All groups share one centre, and each spreads out both ways along 16 directions, with some noise.
Some rows, each with its group after it:
[ 10 -29  -3  55 -18 -19 -36 -64  -8  24   4  26  -3 -18   0  38 -49  33
  34  21 -47  38] => (0)
[ -2  54  51  32  -5 -10   6  -3 -10  20  23  25  15  14  -6  31 -46 -43
  32   0  26  13] => (0)
[-26  17  -4  -1  -6   4  20 -24 -11 -27  25 -52   5 -26  30 -24   3  33
 -24   0  35  32] => (3)
[ 12 -25  -2  -8   9 -36  -9   6 -30   9   3  -5 -70 -36 -61 -16 -28   0
 -33  -5  44  28] => (2)
[ 35  85  16  -9 -24   8  10 -30  20   6  -7 -11   5  -7   1 -39  11  -3
 -12  16  20  17] => (3)
[ 48  40 -21  21  20  -4   2  27   8  -4  -6 -29 -30 -15  18 -18   5  -1
 -27 -19  57 -36] => (0)
[ 36   3   2  -6  -2  -8  22   1  -9  12  -7  28  18 -55 -17  42  -3  -8
  35 -35  11 -36] => (2)
[ -3  27 -13   8  -3 -16   6   2  -1   5  27 -24 -62 -43  10 -39 -22  -3
 -23  -5  33  52] => (1)
[-27  31   1  41  -9  -5  24  -5   0  -9  35 -42  25  -5  36  35  36  17
  21 -22  31 -30] => (1)
[-59  32 -25  23  11 -10 -19 -21 -18  18  63 -45 -10  29  11  -1 -44  23
 -13 -20 -63  49] => (1)
[ 19 -32   6  43  -1 -59 -25  20  15 -40   4 -51  32  10   5  76  -5  -6
  21 -31  10 -12] => (0)
[-13 -21 -33   3 -10 -14   7  35   9  25  -1   9 -50 -21  -9 -21  13  11
  40   3 -21   6] => (1)
[  5  -8  12   9  21 -10   5  10 -41 -11  28 -34  11 -27 -11  44 -34  17
  15 -42  41 -43] => (0)
[ 44   3 -29 -20   6 -40 -15  37  21   8  21 -13 -20 -25 -86  12 -58 -17
   6 -17  -6  -6] => (0)
[ -9  18 -15  -2  10  26 -17   2  39  -6  34 -27  38 -22  35  10  50  12
  30   4  -5 -41] => (2)
[-36 -18  15 -12  33   7   4  17   7  27 -36  20 -38 -30 -35  30  66  -8
  62 -37 -47  10] => (2)
[-45  31  15  21  22  -9 -11   9  13  -1  40 -53 -28 -18 -50  25   2   8
  32  -1  43  16] => (2)
[ 14  30 -29  10  22  -8   5  19  29  15   5 -13  12 -40  32 -15  19 -12
  -2 -16   9  -4] => (0)
[-19  55 -40  32  28 -35  -5  -3  36  36  18   0   6   8  16   2 -30   8
  -9  23 -22  49] => (1)
[ 25 -13   1  20   7 -29 -13   2 -24  26  -1 -14 -20 -25 -44   1   3  12
  22 -31  19  11] => (0)
[ -6  16  10 -18   0 -26  24  13 -20  25 -41  28 -63 -13 -11  -1  -1 -19
 -24 -12 -10  12] => (1)
[-16 -14 -12  19  44 -14 -29  60   4  12 -25 -19   9  27  17  21  26 -26
  -5 -18  -9 -56] => (3)
[ 40   0   2 -24   8 -45 -16  23  21   5 -16  -2   2  -1 -41  29  35 -14
  19 -26 -11  -5] => (0)
[-35  -7  21 -20  -1  -4   2  42  -5 -16 -10 -42 -62  14 -73   7  16 -13
   3 -28 -23  -3] => (1)
[  7   4  17  15 -27 -34 -11   6 -11 -23  66 -20  18  -2  36  21 -30  -4
  23   3  62  11] => (2)
[ 11   9 -26  38  15   4  21  10  -8 -32  -2 -34 -21  31  44  28 -18  53
  -2  -6  42 -28] => (0)
[  1 -28 -21  -8 -45  17   0  18  31 -23  33  38 -31  37  23  -5 -15 -19
  25  20 -45   3] => (3)
[-39 -41 -12 -13  -7  12 -17  -5  -4 -17  -7 -14  70  21  47 -28  16   5
 -40  33 -40   0] => (2)
[  2   0 -10 -16   1  -1   8   2  30   6 -28  19  13 -11   3  -6  39  -9
   7  10 -22  -1] => (3)
[   3  -12   15   -8   24  -12 -109   -8  -14   -1   32  -32  -54    2
   28  -25   15   10   13    0  -20   53] => (2)
[  0 -36 -20 -11 -13 -38 -50   2  25  27  25  24  21  -3  25 -17  39 -18
  16  27 -46  30] => (1)
[ 15  50  24   3   2  14  13 -31 -33  43  -3  17   9  -8  -4 -30  29  -8
 -26 -15  31 -15] => (3)
[-60 -17 -26 -32  15  27  28 -17  21  -2  28  -5  36 -25 -36  19  23  24
   6  14 -27   5] => (2)
[-19   9  14  -1   1 -12  48  -8  13  33 -21  39  -3  -2 -31  30  66 -23
  25 -23 -16   9] => (2)
[ 56   1   5  26  36   9 -75   9  12  13   4 -12  -3 -11 -22 -16 -29   5
  55  -2  19  21] => (1)
[-15  22  -3  35  35  20 -13  28  26  -1  16  -7  -5  55   4   2 -13 -44
  -7 -17 -14  16] => (2)
[ 39  26 -13  23  23  27   1  26  -3  11  -4   4   1 -20  32 -33 -40  -7
  30 -38   6  13] => (1)
[-50 -13 -17  -5  38  -6 -32  -1 -13   9  33  -6   4  -5  27  -6  -7  14
 -11  26   3  16] => (3)
[ 20   7 -26   7  24  13  19  -1  15   5  12  26   5 -26  -6  22 -40 -18
  -8 -22   6 -22] => (2)
[ 17  10 -42  -5  10 -11  14  20  -7  21  23  11 -16 -15  31 -20 -16  14
  -1 -25  -4  10] => (3)
[  8  57  12   4 -22 -37  18 -25 -15   8  33  27 -25  16  29  16 -43  19
  -5  37  42  26] => (2)
[  0 -42  10  13 -19 -23 -44  -1   6 -27  13 -21 -30 -28  -5  12 -11 -19
  -9  24  20 -14] => (2)
[-25  16 -18  11   1 -25  43  51   8  18  17  -8  23  26   5 -27   9 -12
   9  -3  30  24] => (0)
[-19 -23  30 -11  32  23  -6  29 -29  -4 -16 -24   3 -35 -26   8   4  -6
  17 -27  29 -40] => (2)
[ -9  19   7  -9  -8 -11  34  44  18  -4 -20  -8  -8  36 -49  13   8 -15
  36 -27 -35  10] => (3)
[-39   4  17   7  18 -26  11 -15 -20   7  23  -9  -2  -5 -40  28 -11   8
 -17  18  64   6] => (3)
[-26 -37 -15  14 -13 -22   1   4  17  -5   4 -14  20  -4   0 -12  21 -13
 -27   8  -9  18] => (0)
[  0   4   2  19  11 -37 -48  20  13   7   4 -33 -24  -2   4  23  26 -10
  30 -33 -36  21] => (0)
[  7  -4  14 -45  37 -18  -7  14 -25  -2 -31  13 -12  33 -12  21   9   7
 -18  -9  -3  -4] => (3)
[-54 -26  23 -12  26  -4  -1  12 -43  -8  21 -40  19   2  20 -17  41   2
 -14 -39  15  32] => (3)
[-10 -31   6  30   1   2  -6  10  -5  -7  10  -6  -9 -33  40   7  25 -24
  11 -32   9 -18] => (0)
[-58  11  35  44  42   9  21 -27 -17 -26 -39 -67  58  25 -10  36  21   8
 -47 -17  29   7] => (0)
[ -8   9 -12  -1  22  34  13   2  32 -15 -15 -20  25   5 -27 -12  15   6
  -7  12   5   5] => (2)
[ 16  23   7  29  -5   0 -26  33  18  -9   9 -29   9   9  27 -18 -20 -26
  13  -5   1  -7] => (0)
[ 42 -24 -19  20 -11 -23  -7  21  12  -1  16  -4   1   8 -40  -9 -41 -51
 -37 -28  -2   6] => (2)
[-17  -4  12  31  -2  12 -16   0   6 -16  12   0 -29  22  44  -6  -4 -12
  11  10   6  33] => (0)
[ 32 -53   0  41 -33  36  25  11 -18   8 -21  19  38 -20  -9 -44  -7 -18
  23 -22  19 -33] => (1)
[ -6  32  24  15   2 -34 -15 -31 -27  42  17  -4   5 -35 -18  31  14   9
  -8   3  44 -29] => (3)
[-106    1    0  -28   48   30   35   16  -34   14   52    5   29    8
  -10   19  -49  -10   -1   -1   -6    4] => (2)
[-11   0  47 -57  17 -26  31  -7  -8 -10  -7  56  -1  37 -23  44  -3   8
  38  30  28  69] => (3)
[-21  10 -12   0   6 -15 -19   3  10  28  25 -16  28 -18  -3  -7  24   2
  14   3 -14   4] => (1)
[-40 -29   9   4 -31 -52  16  44  16  48   3  54  46  30 -19  22  29 -77
  29  -5 -58 -13] => (3)
[ -2   1  -5  12  23 -32 -32  13  16  25   9  20  15  34  -6  19 -10   4
  33  39   5  13] => (1)
[-10   2  -9 -39 -14 -19 -24   7  -1  24  16  21  14 -27  15  14   5  -2
  30  -1 -61 -15] => (1)
[-26  54   7 -10  21  21  -1 -18  12 -16  12 -25 -14   6  19   1 -13   1
   5 -19 -35  58] => (1)
[ 29 -12   5 -39   7  50  22  16  -3 -26 -25   1 -22  17 -52 -27  -3  -2
 -15 -28   1  -5] => (3)
[-10  32  16  63  13 -13 -25 -49  -6  35 -19 -32  -1 -17  -5  10  27   8
 -15 -10  -5  14] => (3)
[-22  18  -7  -7  22   3  20 -12  10  -2 -22 -10  49   7 -28   5 -19  -6
 -41   9 -12   7] => (0)
[  1  10  40 -15  13  46 -41  -2 -12 -11  26 -33   2  -8 -40 -16 -28  13
  45   2  26  20] => (1)
[ 19 -10  58 -14   7  -7 -66 -30 -46  10 -14   4  27  -1 -21  37 -14 -19
  10 -30 -38 -14] => (3)
[ 31  13 -24  -6  14  12  -1 -21  18   8 -34  -6   7 -42 -31 -11  -1  24
 -20   7  -1 -20] => (0)
[ -3  -2  28   0 -35  25   8 -29 -12 -48  40   9  25  26  50  36 -69 -20
  26 -20 -42  29] => (1)
[ 15   5 -36 -37  -6 -41 -24   4   2  22  34 -10 -14 -38  -1 -68 -15 -11
 -31 -13 -30  71] => (3)
[ 24 -27 -34   8  17 -21  40  31 -20   8   1  26 -19  -7  15  16  -3  12
   1 -21  49 -27] => (1)
[ 40   2   7  37   4  -9 -13  15 -11  -7  -4  -7 -32   1  -9  30 -54 -10
  15 -31   6  -3] => (1)
[-25 -19  -9  31  24  -3 -26  26   9  36  -5  14 -45 -69 -17  13  -7 -58
  -6 -21 -10 -35] => (2)

New rows. What belongs after each?
[ -20   56   19   65   42    2  -22    5   23   62   12   33  -16    6
   -8   -4  -15 -115  -32  -24  -17   26] => (2)
[-14  21   9  -2  40  35  17   4 -33  -2  37 -27  52  25  10 -24 -18   6
 -17 -34  38  14] => (1)
[ -4  18  43  13  -5 -31   0  -4 -43  15   3  28 -48  20   4   7 -17 -32
 -31   4  44   0] => (2)
[-18   3 -55  27  10 -15   6   3   9  30  59 -43  35 -37   9 -51  12   5
 -29 -14  22  13] => (1)
[-60  12  49  11  11 -22 -35  -5 -24  37  58  16  67   4  -2  25 -43 -38
  28  33  23  12] => (3)
[-10 -16 -19  -5 -25 -21  58 -24  15  -5 -37  -1  23 -10 -20 -17  22  37
 -30  41  23  31] => (2)
[ 11  44  59  26 -17  10 -25 -50 -34  33 -18  30 -24 -15 -10 -12 -36  17
  27  59  47  17] => (1)
[ 23 -27  15  33 -47  29  11  25 -21 -22  -5 -16 -50  -3   1 -37  -8 -18
  14 -45   1 -18] => (1)
[-17   7 -31  -7  15   9  46 -27  -7  26  -4   3  20 -38  12 -35  39  10
 -40 -20   0  18] => (1)
[ 15  -4 -40 -39  32  17 -19  27  23  11  22  22 -13  28   2 -22  21  53
  37  45  13  -7] => (1)
[ -4  -1  14  19  -8  14  24 -15  23   8  -7  32 -15 -28  -8  17  14 -26
  13  11  14   6] => (0)
[-12  44  29  22 -19 -11  -3   1  -6  30  16 -22  29  -1  -2 -27  16 -24
  27 -37 -36  40] => (3)
[ 28  20 -29  -7   7   0  20  13 -19   4   0 -15 -39  11 -14 -25 -27  15
 -38 -38  -6 -14] => (3)
[ 25 -55  -5  -2 -15 -13  26  18  11 -28 -50   3  -9   8 -26 -22  11  -3
 -20   9  28  19] => (2)
[  1   2  47 -33   0 -56 -23  31 -76  32  48  33 -33  26 -20 -11 -49 -41
   4 -43   5  41] => (2)
[-27 -25   4  23  39  15  -4  11 -19  -6  -1  16  -1  24  69 -19 -18 -25
 -19  -5   8  43] => (2)
[ -2 -20 -34  50 -23  -2  47   5  17   6  10  11   4 -16   9 -10  -8 -19
  19 -26 -19  31] => (3)
[ 13  -3 -30  18  -8 -21  -5  31 -36  28  25  17 -40 -26  45 -20 -74   1
  25 -41 -32  23] => (1)
[  6  37  29 -16 -15   8  15   2 -23  -1 -27  35 -49  17  -6 -14 -73 -26
 -15   9 -14  19] => (1)
[ 14 -35  17 -29 -28   8  16   6 -23 -21  34  21  23 -14  26  13 -23 -11
  57 -40  -9  15] => (3)
[ 15 -36  33  -6  37  52  -2  14 -10 -25 -58 -36  24   1 -39 -21  28  -7
  -6 -42  11  -5] => (0)
[ -5 -19   2  15   0   8  25   3   4   5 -16  21   5  22 -31  14   3  17
  29  28  18 -13] => (1)
[ 36  34  35 -43  -6 -13  19   2 -38  26  -4  60 -10   6   4  -8 -10 -19
   3  -2  26  -3] => (2)
[ 20   0  -4  20 -35 -26  -8 -26  21 -14 -25 -19 -11  -1 -14  14  17  31
   5  30  -1  10] => (2)
[  1  64  15  26  28  34  -5  -8  38  20 -24 -20   3 -12 -10 -30  36  21
  48  25  31  24] => (1)
[ 19 -36  -5  20 -36  17  -5 -17  16  12   2  41  12 -24  21  -4  40 -32
   5   5 -18 -39] => (3)
[-41   0   8  19 -50 -10  20 -37  -6  29  54  40 -42  -1 -45  28  26   1
  15  33  15 -17] => (3)
[-12  13 -19  -6  13   3  54  47 -13  -4  -3  -3  18  64 -17  10 -33  32
  32 -12   1  -5] => (0)
[ -5  25  -3   5  11 -10 -14  -6   2  30  -1  -3 -11 -27   9 -16  19   6
  -3   5  -1   2] => (2)
[-29  44  16 -12  10  16 -23 -15  13   4  43  -5  68  62  28   1   5   9
  19  35 -13  18] => (1)
[ 14  15 -27 -28  11   8  -8   9  17  32 -13  22   6 -15 -10 -52  19  -4
 -11  12 -23  -6] => (1)
[-12  54  58  14 -10  15  27 -19 -28  -2 -31 -26   8 -10  10  38  21 -23
  -9 -65 -22 -32] => (1)
[ 14  66  14  20  29   7 -32  -8  -7  42   4  13 -15  -6  48   0  25 -14
   3 -11   2 -28] => (2)
[ 19  42 -58   4   3 -26 -14   3  31  36  27 -30  14 -59  13 -29  13  -5
 -16 -21 -17 -17] => (1)
[-31  49  28 -35  17  42  39  17  15   8  -9  17  16   7 -16 -15  10 -23
  18  10  15   3] => (0)
[ 22  23  50  38 -11 -32   7 -16 -13   1   3 -12   7  45 -51  40  17 -16
   4 -28  32  10] => (2)
[-17  15   1  34 -22 -20  20 -29  37   9 -15  18  30 -29  13  26  -6 -30
  21   9 -40  46] => (1)
[  0   9  -4   5   9 -14  14   3  20 -37   6 -35  -4   8 -17  31  -8   9
 -25  12  48 -14] => (0)
[ 25  39  10 -22  19  -2   8  43  15  30 -52  25 -45   0 -31 -37   2 -14
   5  28  33  -4] => (1)
[  8  -5   6 -32 -17  -8  10 -28   1 -30  29  22  -4  12  24  40  40  21
 -16  31  40 -27] => (1)
[ 17  -1 -10  37  20 -35   5 -36 -28   3  17   4 -10 -25  23  42 -46   1
 -34 -29  26  35] => (1)
[ 18  -2   0   8 -13  17  15 -15 -27  21 -29  10  19  17 -55 -24 -23  10
 -27  12   4 -24] => (0)
[  1   2 -11   5  45  23  37 -19  16  -9   8  18   8  -6  14   2  15  18
  34 -15  24  83] => (2)
[ -2  59   6 -19  61  -9 -10  10   8  12 -10 -49  34 -24 -30   4  12   5
   6 -26  19  19] => (0)
[  0  43  -7   9   0 -11  48   2  28  18  32  13   7  -6 -26  47  22  -8
  43 -29   7 -12] => (2)
[-31 -13  54  16  -8  11  31  -4 -43  -6  -3  16 -12  75 -17   4   3   9
  24   6  37  32] => (0)
[  2  -2   2  37 -21 -14  -8 -24   2  19  10  23 -16   4  22   0  25 -16
  -8   8   3  10] => (3)
[ -2 -21 -34  19  12 -25  12  19  -6  35   1  26  27 -27  -5  23 -22 -15
   4 -16 -27 -27] => (3)
[-22  10   3  38  35 -11  16 -19  12  11 -19  -7  36 -27 -17  33 -18   6
  16   7  25  35] => (3)
[ 30  -2   0 -12   6   3  14   2  27 -30 -44   4  -4  10  -7  48   3  11
  -8  11   8 -45] => (3)
[-15  -8 -37 -18   2 -19 -36  -2   7   9  16 -31 -61 -49 -35  -6   7  41
 -11  14 -17 -21] => (2)
[  5 -37 -26  16 -32 -22  44  20  12  -1  -5  21 -50 -71   8  -6   3  -8
  23 -10  28  20] => (1)
[ -7 -28 -30  34 -10 -25  22  -2  14  -7 -39 -25 -16 -14 -34  -7  -1  21
 -31  18   4  19] => (2)
[ 56  26  35 -41   5  -2   9 -13   0 -28 -26  29   8  10  18   5   3  -2
 -17  23  58   1] => (3)
[ -2 -22  -7  22 -19  -9  40 -37  37 -41  -3 -18 -15 -24 -33  65  43   9
 -11  -4  18  -3] => (1)
[-14  17   2 -19 -11  21   0  41  27  11   9   9  14   2 -27 -39 -32   2
  70  53  14  12] => (1)
[  4  15  10 -32  27 -36 -84   5  -9  25  23  -7 -38  -7   7  -4  -3  -1
  17  -3 -35  38] => (1)
[ -5  55 -46  77  12 -50   0  -5  44  43 -14 -36 -18 -37  -8  11   2  -9
 -13 -26 -34  26] => (1)
[-35 -11  -3  30  -4   6  50   3 -37  35 -11  19  10  -7  -1 -17 -18   4
  18 -21  -9  12] => (1)
[  7  26  -7   9 -37 -27 -32 -52  42   8  28 -29  32 -61   7  25  52 -12
 -22   3 -41 -19] => (1)
[ -4  34 -26  75 -43  12  37 -76 -21  26  29  28 -18   4  34  33 -44  34
 -22  12 -28 -19] => (3)
[  0 -32  16  59  16  15  32   2  -8  -1 -25  11   8  -9 -28  30   6 -27
   9 -28  46 -22] => (3)
[  1   9  46 -19   0   0   8  -3 -27 -16  17  -7  44  38  19 -15   8   3
   6   1  48  36] => (2)
